The same things were measured in two ways. Each way mixes the same 9 hidden numbers, adds some noise and spreads widely along 5 directions of its own, which tell nothing about the thing.
Some things both ways: the first way, then the second way.
[  7  -4  21   7  11   3 -12   4 -11 -16  36  18  26 -20  17  15 -16 -10
  -9  -7  17  -2  12   8  -3]
[-28  30 -56  31  13   3   9  -5  12  16   6 -10  -8  15 -13 -30 -22  -4
 -44  -5  25   0   5  16 -23   6]

[ -8 -39  13  -1  -4  12  14   3  -9  26  22   3  33  29 -25 -22   0 -31
  -4   6  82 -27  12 -21  -8]
[ -4   5 -19   6   1  -2  16  13 -10 -18 -22 -10 -32  23  -3  -2  -6  44
   7  32  10 -15 -12 -32   6   8]

[ 18 -21   5  26 -14   1  28 -24  14 -31   4   0  24  -6 -17   1  13  24
   0 -27  14 -37  -3 -16 -54]
[ 10  20   1  22   3 -11  21  25 -13  32 -34  -3 -18   9  30 -11 -13   9
 -11 -20  -1  -6  14   0   4  16]

[  6   0  -4  -7  13   3  49 -25  38  -6 -51  10 -21  34  -9   9   9   7
   9  21 -18 -26 -27  20 -14]
[  4 -26  18 -20  26  13 -16 -12   6 -26  26  11  24 -12   7  16  19 -25
  21  25  -4  17  11 -11  -7  -8]

[ 16 -29  -5   1 -24 -53 -40  21  -1   0  23  20   9 -18   6   8  16   7
  -6 -40 -24  20  11   4  40]
[ 44 -30 -17 -31 -14 -12  -5 -25 -24   6 -24  -5 -25  20   4 -12 -23  41
   9   3 -34   7  14 -42  59 -11]

[ -7 -35 -17  12   8 -30   7   8  14  29   6 -25   8  37 -38  10  -1  11
   7  -4   8 -17  -5 -18 -17]
[  6 -31 -12  26 -15  -5  -3  16  16 -15  15   3   8 -13 -12  16  15   3
  -7  -9  21 -40 -30  -3  11  -4]

[ 33   0 -12   0  26  -6  12 -32  16 -20 -12  11 -34 -16  12  14  13  24
  22 -42 -18  17  -4  13  10]
[-16  30  46 -17 -22  -3  13  -6 -41   7 -10  -2   1  -1  -4   6  12 -15
  19   4 -10  -9  -9  40 -12  18]

[ -3 -29 -12   1  20  14  58 -14  14  29 -11 -28 -17  52 -39 -15   7 -12
   7  -4  41 -47   1 -11   0]
[-11  16  -1  -1   4  23 -10  -5   1 -24  17  14  -8   7 -13   5   9 -11
   3  20  21   0 -12   4  -9  15]

[  7   2  14   9 -15   0   6 -13   5 -17  -5  26   9   1   5  20  -2  -9
  -7 -11 -19 -19   1  28  10]
[-29  27 -33 -28   4   6   3 -62  48  -8  43   5  28 -22 -24 -18  15   6
 -26  27 -13  37   5  -5 -35  12]

[ -1  11 -10 -31 -13   2  17   2   1   5   6 -34 -35   9   2 -19   2 -16
  -2  -7   3  -3  14 -37  28]
[ -2  44   3 -16   3  24  -8  -4 -33  -6 -11  22 -22  26  12  -6   4 -25
  15  14  17   6   2   8  12  22]

[  6   1  -5   7 -19 -17 -19  21  -3 -18  11  11  17 -12  25   2   6 -15
 -17   8 -19 -19   6   7   2]
[ 11  -7  19  27  -5  -7  15 -15 -13   4  -3  -6  -3  -3   1  12  -1  13
  -7   7 -14 -11   0   1   5   2]

[ 11 -22  -6   6 -37  -3 -14  27  -7   0 -10  13  10 -12  17  -5  18 -28
 -17  -4   5 -21   9 -11  25]
[-11   9 -23  30  -9  18 -27  -2 -14  15   7  19  18  -1  -2 -14  -2 -11
 -13 -19  12  -9  -6   0   8 -14]

[  8  18   3  10  15  -7 -27  32  -3 -20  38  -3   3 -39  34  20 -12  10
  -7  -4 -36   4   4   7  -5]
[ -7  -1  -4   1   6 -18  26 -12 -23   1 -11  -7 -41  30   5  -3 -32   2
 -17  10   0   4   8  27  20   6]

[  5 -12 -18  -4  22 -17  10 -13   8  13  18 -13 -16  26 -16  -9   4   2
  16 -20  20  -2   6  -1   7]
[ 21  -9  40  11 -13   8 -20   5  -4  -6  -6   3 -10   0 -10  23  -5   2
  20 -13  -3  -1 -11   2  13 -20]

[  5  -2 -13  -3   5 -23   5 -10  11  -8  29 -15  -9  11  -2  -3   0   4
  -1 -14  11   1  10  -9   1]
[  3  32  21  24 -22 -15  25 -14  -2   0  -3 -14   3 -11  -9  17  32   7
   6   8  10 -38 -26  19 -10  11]

[  6   3 -22  -8  30 -27 -18 -22   0  20  19  -3 -18  25 -12  -9  11   2
  40 -30  15  33   0  15  11]
[-33  39 -32  15 -16  11  -4 -50  -9  -7  36   8  41 -32  -5 -26  28  15
 -23  17  26 -30 -22   6 -30  32]

[  1  -4  -3  35  -3  29  33 -30  32   0 -11  26   1  28 -20  17  -5  -4
   2   5  26 -41  -9  43 -23]
[  2   0  -7   7  36  -7  -8 -10  17   5  10 -13  20 -18  36 -18 -16   5
 -10 -13  33   9  21   4 -21 -12]

[ 18  15   7  11  18  26 -17  12 -21 -20  22  24  10 -46  33   4 -12   5
   8  -2 -19 -15  12  15 -15]
[-42  17  -9   6 -13 -16  29 -44 -24   3  18 -20  20 -11 -20 -15   7  11
 -21  29 -13 -14  -7  30 -26  15]

[  4 -29 -15   9  -4 -32   5  -1  40   8 -17  12  -1  27  -5  32  -2  -6
 -16  13  12   0 -11  14  13]
[-24  16   6   4  13  -4  32  12   6  -8  -2  10 -29  18   4   8  -9 -13
 -16  17   4  15   2  24 -16  26]

[-10 -11 -11 -28  15   3  18 -38   1  42  12 -24 -17  40 -49   5 -39  12
  31  -4  29  14  18 -38  -8]
[  2 -21  26 -14 -14   7 -17  35  20 -14   7   3  18 -18 -18  23  24 -17
  26  -9   2 -11 -18  -1  -9  -7]

[  1 -34 -40  19 -12 -35  11  15  42  21 -16  -1 -10  38 -18   7  12   2
 -12  20   4 -32  -9  10   4]
[-21   2  71  21  -4   4   5  18  22  -2   0  15 -22   6 -24  46 -13 -17
   1 -11 -26  41  -9  38 -17 -19]

[ 23 -20   6  -3  17 -30  21   5  19 -31 -18   2   4  -8  16  13  21  16
 -10  -8 -28 -13 -17  -4  -9]
[ -7  11 -25 -21  14  11  32 -20 -29 -10  -8  21 -48  41   7 -13 -16  -6
 -23  43 -28  29  25  -8  19  48]

[  8 -26 -15 -11  -5 -19   8 -27  25  17  -2  12 -11  21 -21  15 -16   9
   6  -1  27  14   9 -11   9]
[  7 -12 -21 -38   6  -7   8 -26   6 -12   6  13   5  -3  17  -9  13  13
   2  29 -21  19  13 -31  16  18]

[  8   7  -2 -11  17  12   0 -13  -9  -8  30  26   9  -4  13 -16 -19  -8
   5  17  21 -16  22  11  -7]
[  6 -16  -9  20   4   3 -18 -51  18   3  31 -12  44 -25 -18  -1   8   7
  -9   8 -20  13   8 -17 -12 -31]

[ -3 -28 -36   0 -25  -6   2   1  15  41 -21 -21  -8  27 -35  -7  -2   8
  20  12  25  -8   0 -47 -21]
[-12 -14 -11  11  -1   9 -13  26 -27   3   0  37  15  -9  39  -7   7 -10
  -4 -11  14 -17  -3  -9  15  14]

Other things, the second way, with their names:
K_345: [-45  35 -20  46   6  26 -22  33  32   8  23   2  20  -6 -29  -7   0 -48
 -25 -33  51  -9 -18  44 -49  -9]
K_590: [  9  12  -7   5  22   8  14  23  -9  -2  -7  -4 -20   6  19 -16 -11   2
 -12  -4  23 -11  14  -2 -19  40]
K_594: [-13  -3  22   1 -14 -24  26 -16 -19   4 -15  -3 -17   3   5   9 -11  32
  -2  15 -29   7  -5   7   8   0]
K_176: [ -7  31  67   0 -35   0   4 -18  35  -7  -4  -2 -32   9 -50  45  -6   9
  12  -2 -27  34 -28  32  -6 -27]
K_265: [  1   8   8   7  14   9 -25 -31 -17  -1  12  16   7   2  21  -2 -11 -21
   2  -4  17  15  10  17  16 -19]
K_87: [ 15 -26  49   0   9  12  -5  52  -5  -7 -12  -2 -17  -3   1  15 -19  -6
  14 -22  -2   4   8   5 -16   6]
K_275: [-18   6  -9   6 -11  -4   4  -9  -3 -13  -2  10 -16   8   2   2  -4  28
  -4  15   8  -3 -19  -5  14  -2]
K_758: [  0  -6  19  59  30  -7   7  69  12  16  -5 -33  -8   5   0   8 -25 -64
 -18 -56  54 -28   8  69 -38 -14]
K_480: [-11  19 -36 -29  20 -15  20 -70  -5 -21  18   7   5  -1  33 -20  16  27
  -6  60   6   9   7 -22  10  24]
K_210: [ -9  23   7  28  -5 -17  17 -11 -34  13  -5 -13   6   0  12  -2   8 -14
  -4   0  21 -35  -9  39   1   2]
K_416: [-24 -34   9  -8 -16 -15   4  38 -35   1  -8  11  13 -12  21   2   5   4
   6  -9   0 -26 -13   9  11   8]
K_979: [-18 -25  20 -63  -3 -19  25   7   9 -24  -6  18 -22   2  17  16   3  21
  15  29 -29  31  -4  -7  14  16]
K_131: [ -9   9 -45  25  18  12   8  29 -26   4 -14   8  -2   5  31 -27   2  11
 -13   9  25 -29   4 -31  -5  33]
K_398: [ 16   4  -5 -12  -5 -19  27   0   6   2 -22   7  -9   2  27   7  23  26
   6  17 -18  -5  -2 -33  19  20]
K_797: [-20 -27  84 -14 -24 -18   7  57 -29  -4 -28  -2  -8  -8   0  38  -1   2
  39 -14 -20 -10 -21  34  -4 -11]
K_840: [  8   7 -28  33  16  -4  13  19 -23   5 -15 -31 -14  19   2 -15  -8   0
  -6   6  30 -35   3   2  -4   3]
K_762: [-10 -23  -6 -32  22  12 -14  31 -16  -3  -5  38  -2  13  37  -5  -6 -30
   8   1 -12  33  24 -13  21   7]
K_496: [ 39  -5 -32  40  14   4 -21  35 -59  25 -28 -34  -5  15  25 -39 -29 -10
   1 -41  56 -59  15   3  16  -9]
K_948: [ 15  -7  -9 -17   7 -12  10 -27  -2  -9   9  -5  -1  -1  16  -5   6   9
  -1  17   1  -1   7  -7  12   9]
K_868: [ 27 -20  25  14  -6  -6 -22  19  35   3   5   4  17  -5  -8  36  24 -45
  21 -25   7  -8 -17  13  22 -45]
K_99: [  9  17  16 -32  -3  -9  16 -20  24  -4  -5 -11 -15   3 -11   8   4  10
   8  13 -17  23   3   0  -6   7]
K_634: [  0 -10  15 -16  -1 -14   9 -13   0   3  -3  10  -2  -5  21   7  -2  11
   1   4 -17  17   6  -1  12   0]
K_171: [ 13  -6   6 -28  -8  11 -24   4 -12  -7  -7  -1 -14  11 -12  -6 -17   6
  19  -7  -1  12   2  -5  15 -10]
K_661: [-18   5 -16   6 -17   7 -16 -20  24   1  28   4  23  -9 -45   2   8 -17
 -14  -6 -11   8 -13  15 -13 -14]
K_10: [-10  24  -4 -14  -2  13   0 -43  27  -9  25  11  24 -14 -17   5  29  -6
  -1  28 -18  21  -2  -9 -18  10]
K_575: [ 17  -9  -8 -21   6  -1 -21  10  10  -8  -5   0  21 -15  25  -3  19  14
  29   1  16 -10  -3 -35  12 -13]
K_603: [-24  23 -19  41   1  10 -11   8 -29  30   5  14  50 -22  21 -24  23 -26
 -13 -16   9 -23   6   3 -21   9]
K_143: [-18  36 -17   0  -2  17   9 -18 -41   8  -3  10  -9  10   3 -29 -13   2
 -18  10  -2   2  12   7 -12  41]
K_703: [ -7  45 -24 -34   7  12  15 -23  -9  14  -4  13   2   4  14 -31  11  -8
 -12  18 -20  25  28 -15 -15  50]

Some of these things the first way, each followed by its name:
[-22 -25 -14   8 -24 -21  21  -7  17  38  -5 -23   5  64 -59   2  -1  -1
   6  -3   0 -36  -3  -6  -6]
K_590
[ 10  -5 -32   2  10 -14   0  10  22   6  20  -9 -27  -2   4  -2  -5  16
   3   3   3  -4   9  -7   3]
K_210
[ 11  12 -19   4  14  30  20  -2  10  -4   7  -4 -32  -7  19  -8  -4 -11
  -1   4  18 -23  11   5   8]
K_265
[ 12   7  15  -5 -10  35  41 -13   5 -38   4 -11  -5 -24  21  21 -28  -8
 -32   7   5 -35  18 -31 -10]
K_868
[ 10 -30   4 -11 -15 -61 -23 -14  24   0 -27  32  24  28  -3  14  28 -10
   9  -6  15  41 -28  12   9]
K_131
[  4  14   5 -10  15 -30   5 -25  16 -18  30 -10  -9   6 -12  13  -9  30
  15 -28 -26  18   0   5 -10]
K_99
[ 26 -55 -18  16  56 -25  44 -40  37  19   4   9 -19  38 -48  -1  26  39
  32 -52  39  -7 -11  27  -4]
K_496
[ -1  -9 -33  17 -15 -49 -28  40  23  11  18 -10   4   1 -15 -16  24  39
  16   1 -43 -10 -16  -3 -32]
K_594
[ 11 -19 -21  -4 -34 -14   5  -3  19  -1 -31  11   0   6  -7 -17  19  10
   9  10  -2 -19  -7 -24 -22]
K_603
[  6 -22 -12  27 -36   8 -10  25   6  17 -38   2  11 -13 -18  14  13  23
  17  -1 -34 -28 -20 -20 -36]
K_416
[  5  11  -9   4  17 -41  -5  10  10 -17  41 -23 -12   2   4  -7  20  18
   5 -35 -32   1  -3  12   3]
K_176
[ 12  -5  17  21 -46   3 -12  10   6 -29 -24  44  14 -20  41  45   2 -42
 -45  -4 -22 -18   3  35  48]
K_948
[ 31 -58 -33  26  10 -25  21 -42  55  10 -25  41 -15  27 -18  33   8  14
   1 -19  52   4  -5  28  14]
K_634
[ -6  -9 -15 -13  20  46  12 -44  -5  45  34 -16 -14  13 -40  14 -72   9
  30  12  81  15  37 -51 -29]
K_979
